The same things were measured in two ways. Each way mixes the same 4 hidden numbers, adds some noise and spreads widely along 4 directions of its own, which tell nothing about the thing.
Some things both ways: the first way, then the second way.
[ -6  -7  15  18  36  16 -10  60 -25   2  30 -32  -4]
[ -7  22   4 -11  11  11   1 -11  17  30  -2  -4 -27   3  24  30  14   2
 -17  -9]

[ 16   1   6  10 -36  -5  -8  -9  12 -13  26  26  10]
[  2 -17 -18 -16  13  20  20 -11  -6  -3  16  11  12 -16  12  10  -2 -11
  11   8]

[-17  13  18  29  69  27   2  57  15   0 -20 -42  20]
[ -5  13  -2  18  13  26 -40 -27  -1  40  18  -3 -11  11  18  -8  16   4
 -10  -3]

[ 10   3 -13   4  41  16 -14   8  12  20   1  -8  14]
[ 23 -23  -3 -11 -26 -11  17   9  11 -10  -2  12   0  -1   8   8  -8   0
  -6   7]

[ -4  -8  -9  21  19   3 -14 -10  12  20   0 -12   6]
[  8 -29 -11  12 -33 -10 -13 -13  10  -1  -2  11  16  24   6   9  12   4
 -17  -3]

[ -6  34  20  10  28  19  -1  40  36 -18 -22  -5  25]
[  0  -2  -5 -13   1  14  22  -8   1  15  29   4 -21 -21  16   9 -12 -14
  18  18]

[  1   7 -21  11 -23   6  13  13 -30  19  38   6  18]
[ 29 -21   5  24 -26  -9 -45   4   9  10 -16  10  11  21  13 -11  10  19
 -32  -2]

[  5 -44   4  30  32   7   1  27 -22   5  28 -31 -10]
[ 15  22  28  -7 -17 -11  -5  10  30   4  -1  -4 -12  11   5   3  10   5
 -22   5]

[-24  47  -1  24  48  36 -19  46  21  29  -3 -17  41]
[ 13   8  -7  18  15  10 -33 -10 -10  18  28   7   9   7  30  -6  14  -5
   4   0]

[ -6  12 -15   7  13   5  21  21   5  -3  -9 -16   8]
[ 13  -9 -24   6  -1   8 -33  -9   2   0   0  15  25   4  43   4  20  12
  11  -4]

[-4 57  2 -9 26 31 -9 59 14 -4  8  0 33]
[ 15 -24  16   4 -36  -3   9   4  13  27   4  -3 -40 -12  -1   0 -24  -4
  -6  20]

[-10  24   6  21   0   7 -39  15  30   4  23  -1   8]
[  2   1   3  -2 -21  -7  11 -15  14 -12  26   6  14   9  -5   9  12 -18
   3  11]

[-16  33 -25  18 -31   5  -2  22 -13  23  47   8  20]
[  7 -18  -7   8 -38  -8 -23 -11  25  11 -19   7  -7   8  20  13  10  11
 -12   4]

[-11  22   8  12 -34 -14  21   4  23 -27 -15   7  11]
[ 18 -22  -4  15 -40 -17 -10  -8  11   2   9   9  -1  11  10  -1   3  -5
  -1   9]

[  2 -31   0  55  15  12  40  -5  13   2 -16 -11  24]
[ -8 -15 -11   9  -6  26 -16 -27   6  38   7   5 -29 -15  21   4  -6  -1
   9   7]

[ -8  15 -23  19 -28 -12  35  10  10 -24   4  -5   0]
[ 19  -6   6  -6 -58 -20  -2   2  39  -6  -3  12  -5  -5  16  -4   4   4
   8  20]

Other things, the second way, with their names:
<301>: [  4   2  10 -12  35  33   7   1  -2  22   2  -1 -12  -3   3   9  -1   5
 -29  -5]
<167>: [ 19  -2   3  15  -7   7 -20  -3  -5  21  35   6 -19 -16  30 -16  -7  -5
  26  17]
<271>: [  4  11  -8 -10  27  20   2  -3  -2  27  16   1 -20 -11  25  16  -4   0
  -1   2]
<65>: [ 22 -41 -16 -10 -12   3  26   7 -16  11  11  12 -17 -21  17  14 -35  -9
   6  10]
<119>: [ 23 -15   6  21 -34 -15 -22  -6  10   1  23  12  11   9   6 -16   7  -9
   4  15]
<332>: [  8 -20  -1  28 -44 -11 -35 -21  14  16  10   6  -2  14   1  -9  10  -4
  -3  13]
<329>: [ -5  -1  12 -25 -12   3  40  -4  33  -7 -10   2  -7   6 -22  23  -1  -8
 -24   5]
<267>: [ 16   3  -4  18   5  -3 -30  -7 -12  24  28  -3  -3  12  31   6   7  -7
  -4  -2]
<44>: [ 11 -28 -24 -11  14  29  14  -8 -15   3  16  19   3 -27  16  -3 -13  -6
  16  11]
<14>: [  7   4   5 -21  15  16  16   2  16  -5  -1   5   9  -7   6   6   5   0
 -12   3]
<62>: [  8 -29   4   4 -35  -7  18  -5  10  16  12   3 -25  -5  -7   5 -17 -13
  -4  17]
<303>: [-18  -6 -11  -2  -9  16  -9 -28  23  21 -13   4  -8  11   6  19  16   6
 -17 -10]
<405>: [  1  -3   4   0  -2  11 -14 -11  18  19 -11  -1  -6   8   5  11  15   8
 -25  -4]
<253>: [ -8  -9  -6   0  -4  24  -1 -27  13   4  17  12   2 -14  -4  -7   4  -6
  11  12]
<168>: [ -5 -31  -6 -20  -6  24  31  -7  19   1 -17  10 -11 -16 -11  13 -13   4
 -16   7]
<436>: [  0  -8   0  -4  26  33   8 -13 -10  21  17   6 -12 -13   0   2 -10  -4
 -11   1]
<107>: [ 13 -10   5  -5 -22   9  -5  -2  24 -16   8  20  12 -15   4 -28   3   3
  19  24]
<308>: [-15  -4  -3  16 -13  32 -34 -40  21  22  21  14   0 -10   2 -24  19  -2
  18  17]
<54>: [  5 -18   5  -8  -7   2  27  -3   9   5   6   3  -8  -1 -10  14  -7  -8
 -16   5]
<236>: [  9 -10  -8 -12 -19 -11  34  -1   5  -8  21   6  -4  -9   7  21 -10 -15
   9   9]
<18>: [  0  -8  -1  11  10  25 -12 -25 -11  35  27   2 -18  -6   7  -4  -4  -7
   1   8]
<164>: [ 15  -7  -3   0   7 -11   4   2 -14  13  20  -3  -6  18  12  24  -1  -9
 -19  -6]
<104>: [ 14 -28  -8  -3 -10   1  12  -2  -2  19 -12   2 -21   4  11  23 -16   4
 -26  -2]
<50>: [ 22 -21  -8  18 -22   1 -21  -2  -6  23  21  11 -18 -16  29 -12 -12   0
  18  17]
<227>: [ 11 -28  -1  11 -20   4   1 -10  -5  24  24   5 -24  -9   3  -4 -20  -8
   6  15]
<391>: [ -6 -15 -19  -5  16  21   7 -24  -9  20  28   8  -5 -14  17  13  -2 -10
  10   2]
<432>: [ 22   5  -4  -4 -19 -20 -18  11  17 -12  -9  10  18  17  34  11  23  14
 -13  -4]
<439>: [ 18  13   6   9 -11  -6 -21  -5   5  21  27   2 -21  -1  29  -2   2  -3
  10  14]
<219>: [ 13 -19  -7 -14  -7  13   7   8   7  26 -21   5 -35 -22  27  22 -19  14
 -13   1]
<356>: [  7 -12   1   4  10  20  -7 -10   3  -2  13  12  21  -1  -4 -13   8   1
  -6   7]
<52>: [ 10  -6 -24 -14  39  19   8  -3 -20   4   9   5  18   2  26  21   3   2
 -13 -12]
<56>: [ 18 -33 -20  14 -18   5 -15  -8 -11   7  24  17   7 -10  17 -12 -11  -5
  13  10]
<386>: [  5  -2  10  12  -4  11 -21 -12   5  27  12  -2 -14   6   4  -3   6  -1
 -15   4]
<377>: [ 17  -8  -7  -1  -8 -10  -7   2   0  29  -9  -6 -25  10  31  30  -3   5
 -24  -7]

Some of these things the first way, each followed by its name:
[ -3  29  17  10   6  12  13  21  33 -24 -25   5  26]  <227>
[ -4   9  -9  25  33  14   0  13  30   3 -10 -15  14]  <119>
[ 5 12  2 29 14 25 26 29 19 -7 -1 -1 35]  <167>
[-23  12   1  23  19   1  -9  23   1  11   1 -25   4]  <303>
[  2   3  -1  16 -18  10  26  13 -18  13  10  10  30]  <219>
[ 52 -54  -3   9  18   9  19 -20   8 -14   8  12   3]  <44>
[  2 -19   5  17 -16  -9   2  -1  -5  -3  12  -1  -2]  <14>
[-15   0  30  21  20   5   4  16  10   1 -31 -15  17]  <301>
[ 17 -25  -2  35   3  13  50  -7  11 -13 -13   4  24]  <50>
[ 33 -11  16 -12   0   2  25  -1  17 -33 -21  20  12]  <65>
[-13  12  38   6 -13  -9   3   1  16 -15 -32   6  13]  <52>
[-14  26   6  12   2   3 -50  16   9  19  27  -4   3]  <329>
[-10  30   1   3  22   5  10  46  23 -33 -10 -21  -2]  <332>
[  6   1   0  18  31  27 -20  41 -10  14  43 -12  14]  <386>
[ -2  -7  10  41  -8   2  12 -19  31  -2 -16   7  23]  <62>
[-12   5  29  30  -4   4  14  22   9 -10  -7  -3  17]  <267>
[ 11  -6  20  20  18  17   2  34  12 -14  14  -4  16]  <18>
